There are 4 nested groupings, the coarsest first. Each group lies inside one group of the grouping before and may be the whole of it. The rows also spread widely along 15 directions, which tell nothing about the answers.
In the rows, zero is written as 128.
Known rows, each followed by its group in each grouping:
[157  72  74  91 130 166 139 122 127 131  78 146 115 183 175 135  69 149
 188 192  82  84  77  69 158 105 130]	z196 pugur boma Pada
[133 150 105 132 175 106  98 138 136 158 163 142 112 142 152 135 132 160
 118 107  79 132 129 127 143 121 127]	z196 dutu zov fis
[165 124 145 112  80 106 131 146 105 145 104 140 114 139 120 100  73  94
 160  99 164 172 105  92 108 149 181]	z381 zete gevub bug
[142 129  88 103 129 127 209 127 104 185 101  66  96 108 177 133 126 144
 193 160 101 101 100 169 117  88 163]	z4 Peti zur lubi
[162 115 113 130 124 115 117 104 174  69  81 130 143 134 125 135  83 112
 131 132 103 146 119 105 142 157 207]	z232 mer loban pibaf
[117 115 108 104 155 174 100 133 144 114 175 144 154 124 149 130 138 102
 120 103 148 139 184 117 138  98 179]	z196 dutu Per luzuf
[128 118 129 105 110 134 140 132 105 150 130 148 137 132 137 124 111 144
 142 112 165 139  83 142  73 138 154]	z196 teki lonu botap
[ 78 143 123  66 112  83  55 106 127 201 125 104 113 134 110 112 124  96
 168  85 167 105 123 141 130 135 116]	z196 teki Verob pozu
[163 108 116  78 166 170 179 130 158 106 139 101 135 147 133 141  63 114
 175 180 130 114 158 104 183 129 172]	z4 saru vemug nudu
[133 136 142 115 134  85  91 134 115 150  99 141  84 168 154 125 111  96
 170 115 177 140  53 109 121 140 123]	z232 mer ramem Nare
[126 138 137 133 108 131 145 188  76 118 129 113 105 135 105 128 138 153
 122 119 132 144  72 145 102 146 124]	z232 gilir mog Zop
[137 120 127  90 121 151  98 143 101  71 154 166 130 120  96 140 148 156
 113 105 131 115  90 165 102 131 182]	z196 pugur fulu niri
[ 68 134 151 120 138  90  92 113  99  76 112 108 120 126  94 166 117 140
 142 155 117  62  90 133 129 152 127]	z381 ligu Zupu seno
[ 91 134 131  99  89 126 159 132 100 140 142  69 139 131 125  87 161 137
 145 116 168  95 102 137 103 148 146]	z4 saru vemug Bonaf
[102 112 111  62 126 125 123 103 144 136 145 137 134 162 128  95 119 126
 181 145 196  85  88 102 118 152 163]	z4 Peti Levu pesat
[137 139 116 145 160 130 120 102  97 139  83 121 129 131 198 114 148 117
 141 130 125  92 124 138 111 121 191]	z196 teki Puru Dovu
[104 135 110 126 189 114 159 129 162 114 152  64 104 133 166 153 127 100
 154 180 119 119 147 149 165 118 157]	z381 zapo Vul mot
[131 151 149 152 176 134  93 165  94  97 132 165 111 131 109 150 107 125
 112 116 120 148 132 116 125 145 162]	z232 gilir mog Zovot
[162 150 122  93 155 129 110 152  84 186  80 140  83 136 108 126  64 102
 199 152 119 106 143 124 154 139 172]	z4 Peti Levu Pipel
[162  88 108 100 155 132  92 146 173  76 134 176 137 173 125 190  74 163
 106 131  84 146  48 151 129 143  96]	z381 zete Tife ror
[149 157 158 146 150 110 122 132  89  79  71 111 107 141 127 129 129 130
 139 150 126  91  78 144 129 165 164]	z232 mer Lega fon
[111 121 117 126 154 103  81 141 141 123 124 157 105 174 151 126 108 130
 147 152 132 128  76 108 116 161 141]	z196 pugur boma noder
[143 165 148 102 141  69 118 148 158 135 140  48  89 149 122 100 125  68
 155 127 161 146 131 155 175 173 156]	z381 zete Tife Pib
[127 129 128 125 137 135 128 140 112 161 126 131 136 154 141 106  88 116
 150 128 138 124 146  73 137 143 140]	z381 zete gevub por
[204 156 152  90 146 107 162 177  94  81 161  97  70 155 100 115 136 158
 149 143 130 108  68 151 185 147 146]	z381 ligu Zupu gim
[ 92 131 159 142 111  70 140 173 141  66 161  99  89 129 109 152 116 118
 134 159 163 186  56 160  87 174 162]	z196 pugur fulu saniz
[137 141 159 111 186 152  72 105  84 132 111 177 143 124 152 178 100 117
 136 104 139  95 124 148 113 102 139]	z196 dutu kebur Kapi
[114 189 135 152 186  90 136 143 110 130 162 112  96 122 101 136 128 180
 123 138  74 101 140 113 168 146 128]	z232 mer loban pibaf
[123 135 110 153 147 122  70 162 116 118  83 108 106 141 150 135 131  90
 123 139  85 135 140 146 137 142 171]	z196 pugur fulu niri
[160 126 130 132 103 105 183 183 129 100 139 104 107 149 122 120 104 150
 136 148 131 171  64 136 113 166 159]	z4 Peti Levu Pipel
[121 129 140 123 104 104 110 136 116 142  98 114 132 138 116 140  87 147
 131 122  95 126  88 130 116 156 110]	z196 pugur boma Pada
[149 153 141 134 167 164 142 165  82 168 101 113 130 148 131 113  98 119
 143 138 131 118 155 109 144 153 129]	z232 gilir mog Zop
[ 59 147 117 116 172 124 121 135 105 163 136 120 102  90 102 182  97 149
 167 170  87  95 149 164 117 117 137]	z196 pugur boma noder
[ 91 136 124 107 118 157  87 187  93  98 179 100 130 165 117  80 191 105
 108 102 166 101 152  92 168 119 136]	z4 Peti Levu pesat
[147 169 138 116 168 121 133 174  88 156 185 137  80 140 131  97 141 125
 147 107 156 142 140 120 141 131 173]	z4 saru vemug nudu
[ 65 115 121 123 108 104 147 142 127 105 154  86 107  88 125 185 120 124
 143 139 119 153 110 159 108  90 148]	z196 teki Puru Dovu
[116 107 105  94  99 187 130 156 104 159 109 117 183 126  97 129 102 165
 117 109  99 100 140 151 102 141 109]	z4 Peti zur lubi
[161 128 102  99 137 157 150 182 138 145 153  97 129 123 115 116 133 120
 127 109 127 164 161 182 140 137 168]	z381 ligu Zupu gim
[180 149 107 116 159 103 101 164 160 151 140 107 115 133 125 161 116 153
  93  87  56 172 117 204 155 131 110]	z196 teki Verob pozu
[139 142  96 111 148  86  79 162 157 163 136 130  85 133 102 184  97 147
 123  92  47 174  99 159 165 107  82]	z232 mer loban pibaf
[175 134 125  64 159 117 135  74 208  93 122  54 165 151 121 117  94 119
 141 148 121  84 153 140 209 171 163]	z196 teki Verob pozu
[172 137 127 123 185 154 111 174 137 129 170 145 143 152 136 139 113 131
  95  97 108 158 165 131 167 129 126]	z381 ligu Zupu seno
[125 165 150 118 137 105  50 109  95 148 116 150 126 137 124 111 135 101
 124  57 139 110 144  82 155 118 143]	z232 mer loban pibaf
[ 85 158 135  97 163 112 146  87 144 176 189  93 149 113 174 104 177 117
 142 101 198 115 142 164  98 128 166]	z196 pugur fulu niri
[103  82 127 148 102 153 161 115  97 105  82 146 154 121 168 177  67 149
 145 162  96 123  84  91  80 100 144]	z196 pugur boma Pada

New rows, each followed by its group in each grouping:
[156 117 125  78 131 136 121 105 155 145 105 137 158 137 121 127  82 121
 149 109 152 130 110 161  99 172 171]	z4 saru vemug nudu
[106 116 131  91 122 146 134 168 122 163 182 111 140 147 142 152 128 136
 122  89 149 155  95 146 119  97  66]	z4 saru vemug Bonaf
[198 125 133 143 148 159 147 156 110  60  91 130 125 159 148 128 111 132
 121 145 110 123 101 104 161 137 167]	z232 mer ramem Nare
[ 89 141 120 164 166  88 116 157 133 128 152 139  90 146 142 140 112 131
 132 138 119 166 104  93 117 145 140]	z232 gilir mog Zovot
[129 162 102 138 144 124 156 216  88 203 163 112  77 122 105 124 118 176
 137 137  74 161 134 165 119 148 120]	z196 pugur fulu niri
[123 127 103  87 110 104  93 114 123 175 115 132 103 122 127 135 101 120
 165 102  97 125 123 114 138 100 149]	z196 pugur boma noder
[126 137 134 120 133 152 101 157  73  96 116 151 102 113 106 143 127 105
 145 115 139 124 134 119 134 101 186]	z232 mer loban pibaf
[170 180 174 175 159  94 143  95 103 156 113 136 158 117 171 102 103 136
 104  82 131 142 154 107 103 161 187]	z196 teki Verob pozu
[130 163 178 110 151  85 121  93 107 117 102 121 111 117  96 139  59 107
 177 145 144  95 131 107 136 172 190]	z4 saru vemug nudu
[ 61 118  87 169 144 115 147 204 111 184 159 113  79 169 170  95 119 111
 167 174 140 163 143  59 121 134 130]	z381 ligu Zupu gim
[105 138 102  99 122  98 124 145 126 133  99  80  81 147  89 123 111 142
 179 172 103  88  91 126 164 157 126]	z232 mer loban pibaf
[117 106  77  77 119 154 117 126  98 120 119 121 107 131 108 150 117 163
 159 139  53  60 120 105 171  81 133]	z4 saru vemug nudu
[ 80 152 141 104 180 122  66 111 111 163 137 122 127 158 140 114 117  89
 158 123 156  74 170  79 164 135 129]	z4 saru vemug nudu
[139 159 158 140 184 128  77 157 107  71 117  99 104 153 125 135 108  79
 130 165 105 101 178  93 208 147 168]	z196 pugur fulu niri
[110 133 143 170 116  84 168 108  83 124 117 117 120 126 178 134 120 150
 139 126 113 117  84  76 101 110 147]	z381 ligu Zupu gim
[120 128 117 131 129 123 138 136 108 178 128 125 106 147 174  98 104 106
 174 137 155 138 136  74 121 124 160]	z196 dutu Per luzuf
[202 173 163 112 173 147 147 135  67 191 108 114 130 147 168 112 119 129
 140  90 135 102 128 148 145 128 126]	z4 saru vemug nudu
[ 52 125  88 142 112 150 134 170  82 176 104 100 108 128 127 101 136 115
 167 152 136 108 155  94 113 128 142]	z232 mer ramem Nare
[109 102  56 124 126 138 161 152  96 206 120 169  73 152 181  73 111 121
 215 168 158 136 114  67  83 115 206]	z381 zete gevub bug
[128 163 164 131 148 114 100 113  86 109 136 114 149 116 145 151 152 144
  93  74 101  87 120 135 136  98 124]	z4 Peti zur lubi
[ 82 108 134 101  97 143 156 131 109 117 136  83 142 131 134 125 117  98
 157 138 174 108 127 102 124 115 140]	z381 zete Tife ror
[146 112  68 131 115 122 141 100 147 100 110 108 131 135 161  96 135 137
 134 131  64 103 143  74 158 116 213]	z381 zete gevub por
[123 120  83 114 112 113  99 114 151 178 113 114 133 121 159 115 124  88
 134  75 106 155 161 124 124 105 172]	z381 zete Tife ror
[104 185 138 107 147 132 168 152  57 191 185  94 114 111 117  95 189 190
 134 109 139  78 122 175 108 132 116]	z196 pugur fulu saniz
[146 116  74  80 138 170  98 131 134 109 142 144 140  98 110 138 157 146
 112  92  95 119 155 196 124 101 205]	z196 teki Verob pozu
[ 38 159 118 167 191  95 138 159  60 200 148 115  46 130 194 148 138 110
 192 172 135 113 123 103 109  84 132]	z4 saru vemug nudu
[113 126  89 119 190 142  97 149 175 227 134 130 132 162 194  97 104  45
 166 124 184 183 193 124 122 144 169]	z381 zete gevub por
[106 134  89 116 175 118  88 147 163 181 171 144 127 165 141 117 114 135
 124 110 112 138 150 110 143 144 109]	z381 zete Tife ror
[154 175 122 111 135  54  92  87 111 227  87 107  87 130 152 105 100 100
 171  77  92 109 137 105 159 121 143]	z381 zete Tife ror
[182 150 151  74 117 140 155 147 140 112 147  73 150 161  95  77 141 136
 126 101 177 117 111 142 171 179 133]	z232 mer loban pibaf
[139 120 112 104 114 112  97  80 129 132 107 184 163 141 125 119 102 171
 125  91 108  96  84  99  93 151 165]	z4 Peti Levu Pipel
[148 133 134 124 112 113  59 113  83 151 102 175 126 141 157 114 121  97
 127  51 127 130 119  75 123  98 162]	z381 zete gevub por
[178 161 130  45  74 125 105 105  92 186 110 113 123 105  73  80 134 119
 157  31 136 105 149 128 164 109 158]	z232 mer Lega fon
[149 145 141 114 119 106 107 157  90 139 105 118 103 157 114 107 114 128
 146 119 133 114  83 129 130 164 134]	z381 zete gevub por
[147 139  94 151 196 144  77 188 122 117 125 162 104 157 137 139 115 141
 112 146  63 129 145 132 146 145 161]	z4 Peti zur lubi
[ 99 132 134 169 143 144 143 164  81 109 101 123 114 114 140 147 116 106
 136 151 133 146 130 120  93 131 180]	z232 gilir mog Zop
[140 126 113  97 114 141 159 124 112 152 124 103 137 114 164 120 151 113
 149 101 156 129 113 162 105  97 182]	z4 Peti Levu Pipel
[109  95  60  70 142 144  60 162 160 147 117 135 103 198 115 105 125 123
 159 143 131 112  86 119 153 159 106]	z232 gilir mog Zovot
[153 178 153 122 146 122 108 151  82 141  91 102 119 134  97 107 144 140
 127 108 132  94 110 175 133 178 141]	z232 mer loban pibaf
[ 93 154 142 148 198  96  71 134 131  84 178 154 120 145 140 160 147 140
  92 114 118 114 111 132 131 135 128]	z381 zete Tife ror
[116 176 152 135 164  61 109  89  96 175 139 134  85 119 175 136 125 116
 161 104 127 118 114  98 128  99 154]	z196 pugur fulu saniz
[100 126 119 148 140 132 117 146 114 120 113 131 125 119 141 122 116 102
 140 144 152 144 147 137  88 150 209]	z196 teki Verob pozu
[ 91 144 115 148 134 111 104 120 135 224 123 119 156 119 162 124  99 111
 126  80 117 161 176 117  95 131 126]	z196 dutu kebur Kapi
[130 126 120 119 128 130 139 112 121 131  94 116 134 145 131 127  94 142
 152 139 111  93 112  84 148 135 127]	z232 mer ramem Nare
[204 130 145 127 177 127 118 183 124  75 135 169  98 165 140 175  86 135
 122 140 111 167  62 148 146 133 148]	z4 Peti Levu Pipel
[ 90 106  98  99 133 159  74 161 128 129 139 130 129 151 119 134 114 106
 142 132 133 122 148 116 142 122 130]	z196 dutu kebur Kapi
[172 174 128 123 149 106 145  83 104 160 138 160 139  93 136  92 145 165
 120  65 119 111 137 159  84 149 223]	z381 zete Tife Pib
[165 173 145  82 120  98  49 106  84 187  82 116 110 141 105  85 110  85
 155  57 117  85 163  99 180 140 159]	z4 saru vemug nudu
[139 161 123 115 140 106 126 184  79 201 143 149  74 145  92 102  91 157
 168 128 120 132 112 118 123 165 128]	z381 zete gevub por
[156 128  87 108 173 154 174 142 133 184 124 118 118 154 155 110 102 152
 165 152 114 123 125 117 142 139 137]	z232 gilir mog Zovot
[137 120 146 120 152 153 151 176 132 125 162 120 158 161 116 138  80 145
 117 138 139 144 136 109 147 162  93]	z381 ligu Zupu seno
[153 138 129  99 167 106 168 128 155 140 172 129 105 130 144 152  90 140
 159 134 134 157  99 143 128 126 159]	z4 saru vemug Bonaf
[114 119 129 152 153 136 152 166 105  93 165 162 108 116 145 166 113 136
 125 139 131 165 107 138  86 112 173]	z381 zete Tife Pib
[ 58 112  84 160 209 120  82 147 164  53 153 152 113 112 120 213 114 142
 111 183  52 126 148 152 130 125 172]	z381 ligu Zupu seno
[ 89 136 106 137 107  94 149  92 146 178 124 122 157 113 136  97 115 174
 133 117 109 125 118 125  65 177 169]	z196 pugur boma Pada
[ 86 147 101 106 160 132 114 145  99 171 147 125  90 127 128 124 147 124
 169 130 137 104 142 118 145  99 143]	z232 mer loban pibaf
[186 122  83 104 165 178 104 124 105 102 120 213 127 156 142  89 154 168
 130 109 125  88 107 105 124 131 208]	z232 mer ramem Nare
[129 149 165 137 104  81 228 180  55  82 178  95  39 105 105 155 103 159
 176 173 128 141  60 110 130 104 157]	z381 zete Tife Pib
[136 129 138  91 100 144 188 131  84 104 126  96 121 116 117 102 138 147
 168 158 172  91  87 155  96 154 198]	z196 pugur fulu niri
[ 96 130  90 112 114  99 124  82 123 213  62  77 126 143 170  87 126 106
 179 130 128  77 118 129 106 151 145]	z381 zapo Vul mot
[143 145 127 137 190 133  79 159 126 137 131 137 125 138 143 174 106 116
 105 109  77 143 148 150 156 112 116]	z381 zete gevub por
[171 172 135 139 176 123 149 135  94 144 166 184 117 154 137  46 126 174
 138 128 169 112 139  82 108 194 220]	z196 teki Verob pozu
[146 122 119 130 124 131 130 177 106  66 138 124  83 139 114 120 116 102
 142 149 122 144 131 103 154 130 203]	z381 zapo Vul mot
[139 113  95 116 148 190 122 214 108 167 151 140 127 161 140  91 135 105
 134 121 160 162 168 131 126 138 151]	z381 ligu Zupu gim
[145 148 118 115 180 149 115  76 132 147 105 127 161 113 141 127  81 113
 141 133  89  83 222  87 172 123 198]	z196 teki lonu botap
